Every row belongs to one group in each of 3 separate groupings. Each group adds its own fixed numbers to the row, and there is some noise. The rows also spread widely along 12 directions, which tell nothing about the answers.
(in the rows, 128 means zero)
Known rows, each followed by its group in each grouping:
[121 167 131  60  95 116 127 144 116 129  64 143  94 110  74 187 114 175
  98 199 119 113  65  95 111 152 166 129 203 111 112 120 140 143 130]
j_280 (1) Tusu
[116 149 135 121  77 126 149 117 101 131 109 132 145 170 119 166 108 182
 131  81 144 173 163  91 128 154 142 111 153 130 113 129 128  89 109]
j_838 (3) Tusu
[119 151 146 120 141 144 120 108 105 141 108 141 138 114 160 133 114 148
 116 130 125 135 125 111 111 115 149 136 148 156 141  91 129 141 140]
j_237 (4) Pazo
[127 153  82 120 118  84 141 129 118 130  97 105 153 123 115 133  80 131
 145  64 140 141  79 139 115 125 155 149 148 150 103 138 160 114 107]
j_19 (3) guv
[107 128 119 161 114 154 132 107 128 149 144 143 121 161 123 169 157 148
  89 136 148 155 144 128 171 115 161 139 161 123 129 103  97 150 158]
j_280 (2) Zomab
[138  64 114 158  90 177 144 127 101 103 173 112  99 140 123 171 138 104
 190 209 137 137 153  75 176 154 172 100 140 105 122 151  53  90  91]
j_430 (1) Dek
[134 154 140 136  70  87 140 114 111 122  98 139 155 162 117 126 135 172
 128  81 107 151 142 121 131 155 157 141 127 109 134  88 144 126 121]
j_237 (2) Dek
[130 142 115 132 129  84 129 112 139  95 101 136 128 178  93 155  85 118
 180  66 185 128 136 176 109 117 147 166  96 115 160 175 168  83 111]
j_320 (0) Timim
[141 163 169 140  90 170 144  93  97 124  98 156 140 164 129 177 137 123
 143 150 145 157 157  98 131 137 155 165 132 104 137  63 107 146 124]
j_320 (4) Timim
[143 151  92 168  94 121 157 140 137 111 111 107 133 132  91 144 112  77
 181  90 139 115  96 156 125 163 186 185 131 111 103 132 159 173 128]
j_838 (0) guv
[125 141 166 147  45 131 145 125 123 113  70 103 137  77 104 153 159 150
 125 102 108 124 132  90 104 155 152  90 137 147  91  96 119 150 127]
j_430 (2) Pazo
[124 136 126 147  99  86 132 102 109 125  85 134 152 155 120 144 134 145
 132  88 142 138 131 132 125 125 152 150 117 125 140 103 130 119 121]
j_19 (4) Zomab
[138 112 137 187  84 173 147 122  74 113 131 108 148 110 164 128 146  95
 191  90 110 141 185  47 134 178 175 122 143 139 119 123 109 111  95]
j_838 (0) Dek
[139 127 125 116 131 101 126  99 134 121 113 130 132 117  97 157  74 118
 181 143 156 130  81 175 117  90 141 131  96 134 140 124 135 112 113]
j_19 (2) Timim
[128 149 105 129 132 131 130 128 117 127 138 120 138 149 138 127  97 129
 145  84 139 146 146 136 134 128 156 154 137 131 124 142 158 116 128]
j_838 (1) Dek
[123 132 110 112 106  94 130 124 150 158  83 118 122  97  89 142 126 153
 123 174 107  94  37 189 112 135 177 166 144 117 107  95 154 197 163]
j_838 (1) Tusu
[100 120  60 117 134  15 120 111 133 143  78 134 121 168 112 121 130 182
 118  80 139 112  72 197 127 124 181 190 153 115 154 147 167 125 131]
j_838 (0) Timim
[125 133 124 140  86 113 140 107 127 139 115 128 127 133 105 139 127 171
 144 136 111 127  99 136 118 157 165 133 132 113 123 105 129 155 138]
j_19 (0) Tusu
[ 99 104 121 182 109 104 138  86 150 153  85 102 161 126  99 175 106  94
 160  80 185 131 110 192 127  76 165 142  80 159  93 124 112 124 140]
j_838 (1) Pazo
[122 127  87 185 154 143 133 133 101 113 129 101 157 118 181 120 128  53
 143  36 166 131 159 101 141 113 158 154 137 171 122 151 123 105 104]
j_237 (4) Pazo
[166 155 147 130 160 171 125 139 132 103 149 103 158  88 144 120  79  20
 172 129 157 125 155 162 105  78  89 123  86 130 136 123 162 147 120]
j_430 (1) Tusu
[114  97  70 137 141  73  79 147 143 116 123 119 117 118 146  97 184 150
  79  96 122  79 125 159 128 121 123 141 140 122 154 158 142 156 152]
j_19 (4) Pazo
[139 147 161 141  61 187 132 132 114 122 100 117 137  91 114 161 137 106
 150 164 110 124 138  85 119 162 151 117 146 119  99  84 121 173 134]
j_838 (1) guv
[144 101 118 168 104 194 130 148 109 100 184 101 128 127 139 153 151  81
 164 142 142 143 187  75 170 151 124 102 135 124 115 143  85 124 112]
j_838 (4) Dek
[137 158 141 173  65 153 149 133 145 110  94  95 148 104  92 151 118  97
 166  63 131 120 140 119  97 149 173 129 110 131  83 131 150 149 139]
j_280 (1) Pazo
[153 207 128 120 147 150 144 151 121  98 119 113 159 131 137 136  87  60
 132  49 170 151 155 126 106 103 105 156 125 138 122 127 179 134 114]
j_430 (4) Tusu
[171 163 153 150  60 161 144 148  81  65  75 119 143 109 114 160 132  46
 186  96 139 109 162  47  98 190 151 151 134 106 120 118 140 120  75]
j_19 (4) Tusu
[135 213 138 117  40 118 178 127 105 124  37 127 145 141  53 214  93 101
 145 114 153 150  67 117 121 160 184 191 167 110  59  65 144 163 114]
j_838 (2) Pazo
[120 125 108 125 135  81 111 116 132 135 110 139 140 149 120 136 127 135
 110 118 149 132 113 189 135  95 121 153 125 117 151 113 147 143 135]
j_838 (2) Tusu
[140 138 113 183 117 163 151 115 133 128 143 113 146 129 128 144 121  88
 160  96 148 136 124 136 136 136 161 154 110 140 107 113 119 155 135]
j_19 (4) Tusu
[141  88 124 142  79 132 119 119  89 121 121 127 128 129 143 136 153 131
 151 185 103 130 141 100 142 162 149 130 156 101 139 100  99 143 105]
j_838 (3) guv
[149 137  92 120 112  84 111 143 113 118 115 103 159 120 135  97 143 116
 119 114 105 120 118 154 124 113 108 139 123 101 129  93 158 160 121]
j_19 (1) guv
[145 172 165 134  74 103 134  95 131 136  87 129 182 126 112 124 113 140
 135  79 117 146 139 165  85 121 121 141  86 119 125  58 172 161 141]
j_19 (3) Zomab
[130 164  90 176  71 174 134 155 113  82 159 153 104 225 116 168 161 104
 109  62 181 143 206  85 174 191 160 182 168  72 142 153 127 128 124]
j_19 (2) Zomab

New rows. What belongs after each?
[118 103  97 126 106  82  93 140 115  98 115 143 103 153 123 125 156 160
 117 113 133 109 141 122 138 151 146 137 157 102 175 159 137 103 112]
j_19 (2) Zomab
[125 121 104 153 150 115 123 110 107 126 109 133 139 141 156 133 138  96
 131 100 157 122 131 135 142 112 155 169 137 134 151 119 120 124 114]
j_237 (4) Timim
[ 90  89  47 158 110 119 133 137 104 144 117 114 105 170 118 188 169 120
  97 139 170 137 106 108 199 134 182 157 201 115 104 146  69 121 114]
j_838 (1) guv
[140 146  97 122 150  81 124 118 121 142  93 114 162 118 143 111 125 124
 111 117 117 135  78 177 125  80 127 165 125 133 127  79 151 168 131]
j_320 (4) guv
[145 119 128 138 125 146 116 134 136  98 171 140 121 168 128 128 118 139
 141 143 146 132 170 136 138 143 118 122 105 104 171 145 126 125 134]
j_237 (4) Tusu
[120  82 113 163 132 116  93 105 142 119 164 142 122 177 151 106 171 168
 117 107 137 130 186 174 154 114 124 125  97 107 189 143 123 122 148]
j_320 (2) Timim
[124  83 116 161 113 193  82 179 147  82 178  87  94  75 142 114 171 123
 133 109 119  81 204  71 124 159 126  47 142 143 134 225 121 113 144]
j_280 (1) Pazo
[104 112 109 135 156 131  99 117 105 129 124 123 126 111 176 127 143 139
 112  89 144 136 152 104 145  93 129 106 153 163 154 150 122  89 113]
j_320 (2) Timim
[132 145 115  81  88  90 125 126  90 125  99 139 128 182 110 145 103 201
 132 148 109 160 125 115 127 153 152 139 161  90 140 109 143 108 109]
j_838 (1) guv
[132 138 111 108 132 161 117 132 113 122 167 119 136 134 136 156 100 115
 121 142 164 151 150 116 142  98  82  98 140 131 120 127 115 119 125]
j_19 (3) Pazo
[131 163 150 119  97 110 111 142 122  87  75 137 130 132 103 145 112 113
 141  55 157 116 163 121  92 150 130 138 129 123 157 159 186 107 113]
j_838 (2) Tusu
[117 160 106 154 122 134 134  95 109 151 128 141 145 167 151 146 142 126
  99  77 158 165 144 133 159 107 144 163 143 128 132  80 123 141 135]
j_19 (2) Timim
[142 122 151 124  56 164 132 142 117  98 143  95 135 138  98 170 151 142
 144 141 132 147 189  77 140 142  94  47 109 106  99 122  97 102 110]
j_320 (1) Timim
[137 200  80 129 135 134 128 173 126 107 120  97 144  84 141 105  99  93
 118  14 134 119 116 116 103 133 138 152 163 158 100 152 199 142 131]
j_19 (2) Pazo
[121 138 124 115 118  73 114 116 140 130 108 130 139 137 103 131 105 167
 130  89 136 138 121 174 122 110 131 134 115 133 140 131 163 119 134]
j_838 (2) Dek
[151 151 180 163  94 193 126  82  76 122 116 161 141 125 188 117 122 120
 182 118 101 152 195  80 109 163 182 163 135 124 176  74 142 132 111]
j_838 (2) Timim
[127 121 130 167 104 168 126 128 140 100 151 138 113 161 104 174 141  98
 141 119 176 132 176 120 153 139 143 121 130 110 144 154 107 121 131]
j_280 (2) Tusu
[141 120 160 149  66 147 148  87 142 138 121 127 133 129  87 165 123 157
 173 192 114 141  91 169 130 130 168 132  91 117 103  61  98 179 154]
j_320 (2) Pazo
[123 105 107 176 126 162 133 132 130 118 162 109 121 112 151 126 144 105
 139 108 140 133 151 120 155 123 158 118 141 148 132 149 113 132 130]
j_430 (2) Zomab
[134 112 121 151  88 151 124 111 131 125 149 132 124 146 122 146 146 143
 139 142 133 126 146 131 141 149 141 129 129 104 135 117 108 141 135]
j_19 (3) Timim
[126 149 145 133  80 109 128 114 118 123  79 131 150 129 102 158 126 122
 125 101 149 130 133 126 110 131 131 133 123 120 121 103 140 130 121]
j_19 (3) Zomab
[116 138 126 102 129 142 115 135 112 125 128 124 128 134 120 178 117 127
 112 156 166 147 134 113 144 101 101 112 149 139 116 123 105 121 126]
j_838 (4) Pazo
[163 102 114 186  81 154 157 108 131 119 170  96 153 160 121 126 124 103
 213 138 119 150 151 161 152 140 163 135  67  91 116 103 103 139 120]
j_320 (1) Timim
[122 119 147 132  84 101 141  89  97 135  90 132 143 138 115 160 112 178
 156 118 125 154 122  99 119 129 164 111 121 139 128 104 108  92 109]
j_19 (4) Zomab
[155 170 160 120  90 157 131 123  86 106  80 117 152  86 134 140  94  84
 178 115 117 131 137  83  89 140 149 135 132 133 121  97 154 125  99]
j_19 (1) guv
[169 128 145 146 104 133 137 128 125 101 129 112 146  97 137 103 120  93
 178 129 102 125 133 143 107 136 134 127 100 119 143 106 149 152 113]
j_430 (2) Tusu
[ 97 116 100 134 133 111 118 126 108 145 109 129 118 123 136 153 149 141
 100 135 148 124 106 105 148 121 150 125 179 144 129 128 107 133 128]
j_237 (0) guv
[102  82 141 201  87 107 108  79 123 132  43 133 137 103 152 118 172 144
 148  67 119  95 132 132 105 153 214 161 125 153 155 135 130 138 130]
j_320 (3) guv
[125 110 148 200  57 216 121 115 146 126 145 132  99 116 124 140 191 150
 143 134 112  95 176 102 132 203 195 129 129 106 133 124 108 185 172]
j_19 (1) Timim
[138  95 106 165 104 125  85 140 123  82 135 136 115 173 151 102 188 120
 128 106 129  93 203 143 131 159 143 165 118  73 181 154 141 139 137]
j_320 (1) Pazo
[140 107 100 139  87 116 106 148 137 110 135 108 125 127 105 128 163 133
 124 148 117 106 132 137 137 145 121 113 125  90 124 124 123 159 135]
j_19 (1) guv
[146  81 132 148  85 126 118 120 125 109 139 124 130 152 107 146 142 110
 176 188 134 123 158 155 140 134 133 125  93  82 148 115 106 131 122]
j_838 (1) Zomab
[165 183 186 127  74 183 159 113 104 113 114 134 150 119 118 153  82 135
 197 148 107 159 140  90  92 174 160 132 116 123 119  78 147 148 122]
j_838 (4) Tusu
[153 151 152  93 157 117  98 110 125 112  92 143 130  95 144  94  70 161
 174 132  94 109  98 159  67 121 165 160 114 141 184 131 191 141 137]
j_320 (4) guv
[110 104  88 156 113 112 111 134 155 108 134 136  92 179 103 145 160 186
 117  92 151 111 140 138 152 161 176 155 137 109 151 190 126 122 150]
j_320 (4) Dek
[121 119 104 152 171 125  82 142 167 121 132  99 137  81 149 105 164  99
  90  90 147  90 134 183 114  78  97 126 110 160 135 145 153 179 171]
j_320 (4) Pazo
[158 136 110  64 139  68  90 157 106  84 120 123 142 155 118 121 116 114
 122 140 144 127 160 149 124  90  55 119 115  80 161 135 164  96  96]
j_320 (1) Dek
[156 144 154 181  61 135 155 120 112 112  97 112 168 123 120 130 139  84
 186  92 111 128 152 129 104 164 154 146  98 108 113  82 147 164 111]
j_838 (0) Tusu
[129 143 128 145 126 132 132 113 132 137 140 121 151 138 119 147 100 112
 153 115 155 155 136 165 128  95 117 129 103 137 122 108 134 152 142]
j_838 (0) guv
[124 136 143  92 150 140 105 116  81 132 119 131 144 124 158 148  93 121
 132 148 147 161 160 100 128  81  99 101 149 141 146 112 127  95 106]
j_838 (1) guv
[147  93  99 153 128 113 105 126 138 114 184 121 133 166 147  88 139 160
 144 123 107 146 158 174 157 120 123 125  95 106 165 133 133 139 136]
j_320 (2) guv
[155 178 150 146  49 155 157 107 119 130 118 151 134 157 100 144 124 152
 153 143 101 147 118 128 128 181 186 178 135  80 124  52 141 186 145]
j_19 (2) Zomab
[122 127 122  91 145  88 108 114 121 143 111 120 141  97 148 108 104 167
 121 135 115 124  97 145 108  99 120 105 141 153 143 119 145 116 123]
j_237 (3) Timim
[148 128 109 180  95 189 117 142 102  77 191 144 111 180 159 117 142 107
 162  85 138 138 216  85 153 183 157 154 139  93 165 161 128 119 119]
j_19 (2) Pazo
[119 128 100 129 139 116 133  90  82 171 109 127 151 108 171 134 137 130
 114 139 123 153  89 122 155  85 154 148 166 150 129  57 102 135 113]
j_19 (2) Timim
[146 116  95 133  97 118 130 144 123 112 159  95 150 137 149  95 152 161
 133  99  96 140 155 121 140 145 115  95 128 110 124 130 130 124 113]
j_320 (3) Timim
[103 120 189 138  71 185 111  91 161 142 139 156  91 132 104 164 156 252
 119 166 112 126 164 116 115 170 163  83 125 132 149 121 112 160 196]
j_838 (4) Timim
[121 127 124 117 110 100  98 134 143 115 115 131 117 142 109 124 130 185
 113 112 117 115 141 141 110 137 148 113 135 112 153 156 158 127 146]
j_280 (1) guv
[106  98  73 157  92  65 128 131 153 122 121 116 129 186  90 140 152 191
 125  73 143 132 118 170 154 150 167 145 124 114 128 162 128 130 144]
j_838 (4) guv
[129 185 117 101 103 148 131 152 147 133 159 104 140 139  92 153  94 162
 103 106 138 161 129 132 134 117  96  90 132 123  87 117 148 155 157]
j_19 (1) guv
[163 154 139 142  96 118 139 127 120  87  98 110 160 135 104 149 109  66
 180  80 158 141 151 142 118 112 114 133  86 118 122 116 151 109  94]
j_320 (2) Timim
[168 209  99  87 121 146 183 137 122 118 138 103 139 144  82 176  29 126
 191 145 143 174  55 129 130 130 165 160 139 124  73 111 145 126 109]
j_320 (4) Timim
[130 139  88 148 149 111 151 106 121 158 116 105 163 120 146 114  95 125
 151 106 120 147  77 171 133  96 178 168 125 146 109 101 141 145 132]
j_320 (1) Tusu
[122 172 153  75  61  88 138 130  93 111  61 139 136 179  79 197 128 202
  96 121 143 168 142  74 125 139 117 104 154 107 114 102 119  90 102]
j_320 (4) Zomab
[133 154 120 145  94 146 156 130 111 141 142  78 173 109 150 115  97 148
 156  63 101 169 151 105 119 132 144  97 122 158  77 113 142 123 128]
j_838 (1) Pazo
[102 139 110 163  85 120 147 100 101 142  67 122 128 118 136 138 119 161
 151  56 118 123 108  97 106 167 237 169 160 153 109 135 138 112 123]
j_19 (1) Pazo
[140 150 148 138  92 145 157 120 123 118 106 111 145 124  86 189  97 106
 165 127 154 156 123 108 124 118 148 110 119 140  93 115 110 114 115]
j_280 (4) Zomab
[151 125 119 182 138 128 132 117 110 111 117 117 175 132 162 118 129  43
 161  79 155 130 154 144 128 110 131 163  95 132 146 105 128 135 108]
j_237 (4) Tusu
[123 148 109 138 108 139 116 157 127 107 129 125 120 155 127 132 132 128
 122  77 143 121 174 122 128 160 151 152 151 106 139 161 167 130 137]
j_838 (1) Zomab
[121 135  89 135  90 104 144 154 135 114 118  93 126 116  87 156 125 119
 147 106 140 117  97 133 127 147 149 131 147 130  86 147 137 144 129]
j_838 (0) Pazo
[119 139 129 153 128 154  96 115 127 130 100 149 118  99 153 121 157 105
 100 108 134  89 144 129 106 145 157 172 161 133 161 121 153 172 154]
j_19 (3) Zomab
[157  90 137 136 124 178 121 127  88  87 179 145 103 152 162 114 104 153
 201 180 108 133 171  66 133 188 173 114 139 113 191 169 109  81  93]
j_237 (4) Tusu
[142 104 117 129 152 121 117 103 112 144 128 110 142  90 169  87  97 152
 175 166  83 128  99 159 110 102 170 132 118 145 151 111 142 135 132]
j_320 (1) Zomab
[130 113 139 184 104 170 141  97 138 152 196 112 156 156 165  91 139 171
 141 112 101 171 189 156 143 119 147 101  87 124 138  96 114 153 166]
j_430 (1) Zomab
[129 173 144 129  91 149 144 110  87 133  79 130 153 131 123 173 104  96
 143 105 155 151 129  94 120 125 156 151 143 127 108  80 127 127 108]
j_19 (1) guv
[127 142 131 117 125 129 119 131 128 128 116 114 156 106 115 162 112  87
 110 127 170 135 122 132 129  88  85 104 132 149 108 111 125 137 123]
j_237 (3) guv
[121 117  99 125 115  84 120 113 101 133 124 117 157 179 150 119 149 159
 103 107 126 159 157 143 149  99 114 131 122 100 134  94 121 113 120]
j_320 (1) Pazo
[110 133 138 144 114 168 135  94 136 156 152 133 132 164 118 165 100 159
 140 137 157 164 147 158 142 108 151 130 115 130 115 109 112 139 166]
j_838 (1) Pazo
[173 105 124 124  99 119 139 108  97  96 144 138 138 190 117 152 111 118
 196 211 131 159 131 142 151 132 137 155  98  72 148  86  89 121  97]
j_320 (4) Pazo
[126 126 115 113 177 128  95 126  90 121 126 107 169 113 180 128  98  46
 135 109 169 148 172 132 124  47  74 119 118 147 141 125 135  88 101]
j_838 (1) Pazo
[143 124 123 168  86 187 136 121 123 120 145 128 127 151 126 161 147 110
 148 159 137 140 144 117 152 159 158 151 142 105 117 106  98 166 131]
j_320 (3) guv
[124 113 107 150 140 116 101 106 111 125 142 165 115 187 163 102 159 152
 122 139 121 123 158 157 143 134 163 191 143  88 197 120 138 150 141]
j_320 (0) Zomab
[ 90 135 107 150 118 143 137 121 102 141  90 125 109 109 148 158 154 137
 107 107 136 131 113  75 138 143 196 144 203 158 119 136 104 135 120]
j_430 (0) guv
[147 101  96 150  98 127 116 140 127 107 130 142 109 155 124 132 159 106
 141 174 130  93 130 155 141 179 162 185 149  71 157 129 133 170 127]
j_838 (3) Tusu
[160 154 143 127  96 114 122 134 119  90  87 117 156 109 122 118 115  98
 160  76 123 113 154 123  92 142 125 138 110 119 132 128 174 122 105]
j_320 (3) Dek
[151 122 104 104 150 100 111 135  83 110 122 120 131  97 181  73  97 155
 178 124  70 122 120 102 103 152 172 143 153 139 167 146 167  99  95]
j_838 (4) Dek
[144  89 105 158  86  89 121 148 131  97 112  88 142  82 110 122 174  99
 145 105 105 102 128 117 136 135 131  93 122 126 110 141 119 127 106]
j_280 (2) Dek
[126 111 117 137 107 127 125 112 125 136 143 122 133 135 126 140 145 159
 124 164 121 133 118 138 140 126 139 124 124 121 125  91  94 158 148]
j_19 (4) Pazo
[159 192 129 117 138 211 149 139 111 115 170 135 120 143 138 154  72 101
 157 160 139 165 129 101 137 138 153 163 162 121 124 114 134 157 131]
j_430 (4) guv
[134 162 139 110 101 164 122 139 134 110 133 128 114 156  97 162  99 159
 137 126 142 143 152 115 122 143 138 121 134 112 129 145 148 127 140]
j_320 (1) guv
[130 135 107 128 124  85 105 121 155 118 128 135 122 155 117 110 135 181
 122  86 130 112 130 179 114 135 140 148 103 105 169 145 168 144 159]
j_19 (4) Timim
[129 144 131 125 121 119 115 121 141 122 105 128 132 121 119 134 134 155
 120 104 126 122 131 139 113 124 137 135 122 136 134 126 148 144 148]
j_320 (4) Dek
[148 184 122 112  64  90 140 156 104  78  72 121 141 154  93 142 112 145
 147  42 129 133 137  85 102 179 150 148 141 104 122 142 176 105  96]
j_19 (4) guv
[142 162 124 139  98 178 139 152 127 104 158 111 131 128 117 145 105 106
 156 100 137 144 154 115 132 152 139 131 139 131 105 134 146 146 136]
j_838 (2) Pazo
[141 127  98 155 139 109 132 127 120 110 138 112 150 138 133 121 101  72
 170  93 151 132 125 150 131 115 140 147 113 130 136 140 142 125 104]
j_237 (0) guv
[162 158 120 138  61 114 161 132  93 116 101  98 176 146 122 131 135  93
 162 109 108 150 141 124 129 149 137 153 117  85  93  60 143 148 100]
j_838 (1) Timim
[138 205 156  97 128 158 117 115 135 135 152 160 137 167 120 144  95 179
  95 124 139 165 155 148 115 115 102 138 124 115 151  86 164 164 173]
j_19 (4) Zomab
[135 164 163 151 149 203 127 106 123 153 140 114 154  57 169 125 114  91
 147 123 114 135 141 117 107  97 133 118 125 177 109  84 138 180 156]
j_320 (0) Dek
[149 138 106 129 109 144 151 152 120 109 159  94 142 119 114 141  92 124
 166 141 120 149 103  99 143 144 141  98 136 140  98 132 114 132 109]
j_237 (4) guv
[175 144 113 119  68 126 153 151 108 103 144  86 156 113 104 137 120 108
 170 166  98 142 106 110 133 149 109 111 115  98  78  74 115 158 106]
j_19 (4) Pazo
[109 129 101 149 124 105 147  92 112 172 104 131 135 122 138 139 120 162
 126 135 109 153  70 145 146 106 211 161 165 149 118  87 114 143 136]
j_280 (2) Zomab
[147 150 127  89 100  90 119 150 132 105  98 102 143 116  75 151 100 117
 144 144 129 124 105 148 109 111 110 105 118 108 113 123 155 132 117]
j_280 (1) guv
[117 129  69 171 115 217 141 148 149 123 214 125  72 173 116 157 121 173
 143 134 139 151 125 107 188 186 213 149 185 126 115 185 101 151 159]
j_320 (2) guv
[126 141 115 140  68 141 168 124  95 135 154 105 153 181 132 133 107 202
 154  79 105 189 166  84 144 172 167 104 141 118  97 117 126  97 110]
j_838 (1) Tusu
[152 161 122 125 100 112 143 134 104 104  89 118 145 134 110 148 129 110
 145 109 129 129 118 111 124 142 145 160 138 112 112 110 141 133 109]
j_320 (4) Dek
[135 123 108 105 129 101 137 125 149 131 176  96 154 137  73 171  76 107
 157 168 175 162 102 186 145  53  62  76  79 129  86 109 101 122 127]
j_19 (0) Pazo
[140 148 154 107  83 135 140 111 116 132 103 138 131 120  98 165  99 155
 150 175 114 145 106 117 111 141 161 122 148 116 115  93 125 140 125]
j_280 (3) Zomab
[124 132 116 138  53  99 158 101  93 141  89 128 138 182 125 143 158 215
 127 121  91 159 127 103 146 170 194 154 149  87 116  76 109 122 115]
j_320 (1) Timim
[115 116 105 133 128  81 110 114 152 144 104 131 123 128 102 142 142 150
 105 141 134 120  84 184 140  93 150 140 134 127 140 116 130 161 151]
j_280 (2) guv
[129 138 123 135 115 124 119 125  91 106  99 111 153 124 153 128 126 101
 145  54 149 134 180  89 115 124 127 117 127 133 138 142 145  77  92]
j_19 (1) Timim
[115 112 136 219  80 156 152  94 123 130  93 109 142 115 150 135 171 144
 159  44 116 128 164  79 125 171 225 132 132 157 115 135 109 123 131]
j_280 (4) Timim
[152 161 112 131 160 159 122 145 118 111 140 131 127 109 160 109  99 103
 151 111 116 123 132 115 111 135 170 166 158 136 152 145 168 145 133]
j_280 (4) Zomab
[170 166 131 104 108 114 144 140 119  90 118 118 148 152  91 163  89  69
 164 155 158 149 114 146 129 110 106 151 108  92 124  98 140 143  99]
j_430 (4) guv
[136 108 141 157 110 127 120 106 132 129 144 117 158 146 133 119 119 127
 164 118 126 144 172 170 126 107 126 117  78 117 142 111 135 130 143]
j_838 (1) Zomab
[121 137 129 131 113 131 126 120 123 142 133 113 156 132 138 139 142 155
 104 112 129 157 153 130 136 106 109 101 124 142 112  93 120 149 151]
j_838 (4) Pazo
[148 146 144 131 110 148 100 138 130  92 128 128 131 115 130 122 133 118
 140 114 128 103 162 124  98 144 116 129 111 119 149 129 156 151 144]
j_19 (4) Pazo
[147 131 160 112  61 127 138 143 127 118 129  89 156  83  97 143 142 168
 134 153  90 139 128  88 125 142  96  42 112 136  85  87 107 142 128]
j_237 (4) Dek
[139 111 145 130  70 139 120 112  95 109 136 157 117 182 133 138 148 197
 155 175  98 143 170  97 137 185 166 137 140  82 163 106 109 130 127]
j_838 (4) Pazo
[132 112 179 174  81 189 119 102 115 149 184 110 178 132 187  91 175 190
 114 107  80 177 248  97 132 127  89  38  88 136 132  69 113 149 160]
j_838 (1) Tusu
[122 184 120 124 147 128 139 115 123 152  90 103 165  97 139 136  77  92
 141  60 152 142 110 156 104  82 145 155 123 167 101 111 173 130 133]
j_838 (1) Timim
[135 160 109 108  85 108 126 145 110 112 108 103 144 128 112 139 131 127
 113 100 128 133 132 112 119 130 109 117 140 110 100 110 143 128 117]
j_19 (1) Pazo
[116 179 122 122 105 149 113 138 134 115 110 149 104 136  94 179 129 117
  94 116 173 112 118 126 129 136 141 160 170 118 121 130 142 162 155]
j_19 (2) Pazo
[126 186 121 127  90 171 148 148 146 122 124 126 114 145  72 184  93 118
 132 126 165 129  99 130 133 155 170 154 156 116  93 132 143 163 150]
j_237 (1) guv
[125 113 108 146  83 138 135 129 128 117 136 110 123 163  95 168 135 142
 142 136 147 143 133 122 156 138 154 119 128 108 109 135 100 125 125]
j_320 (1) guv
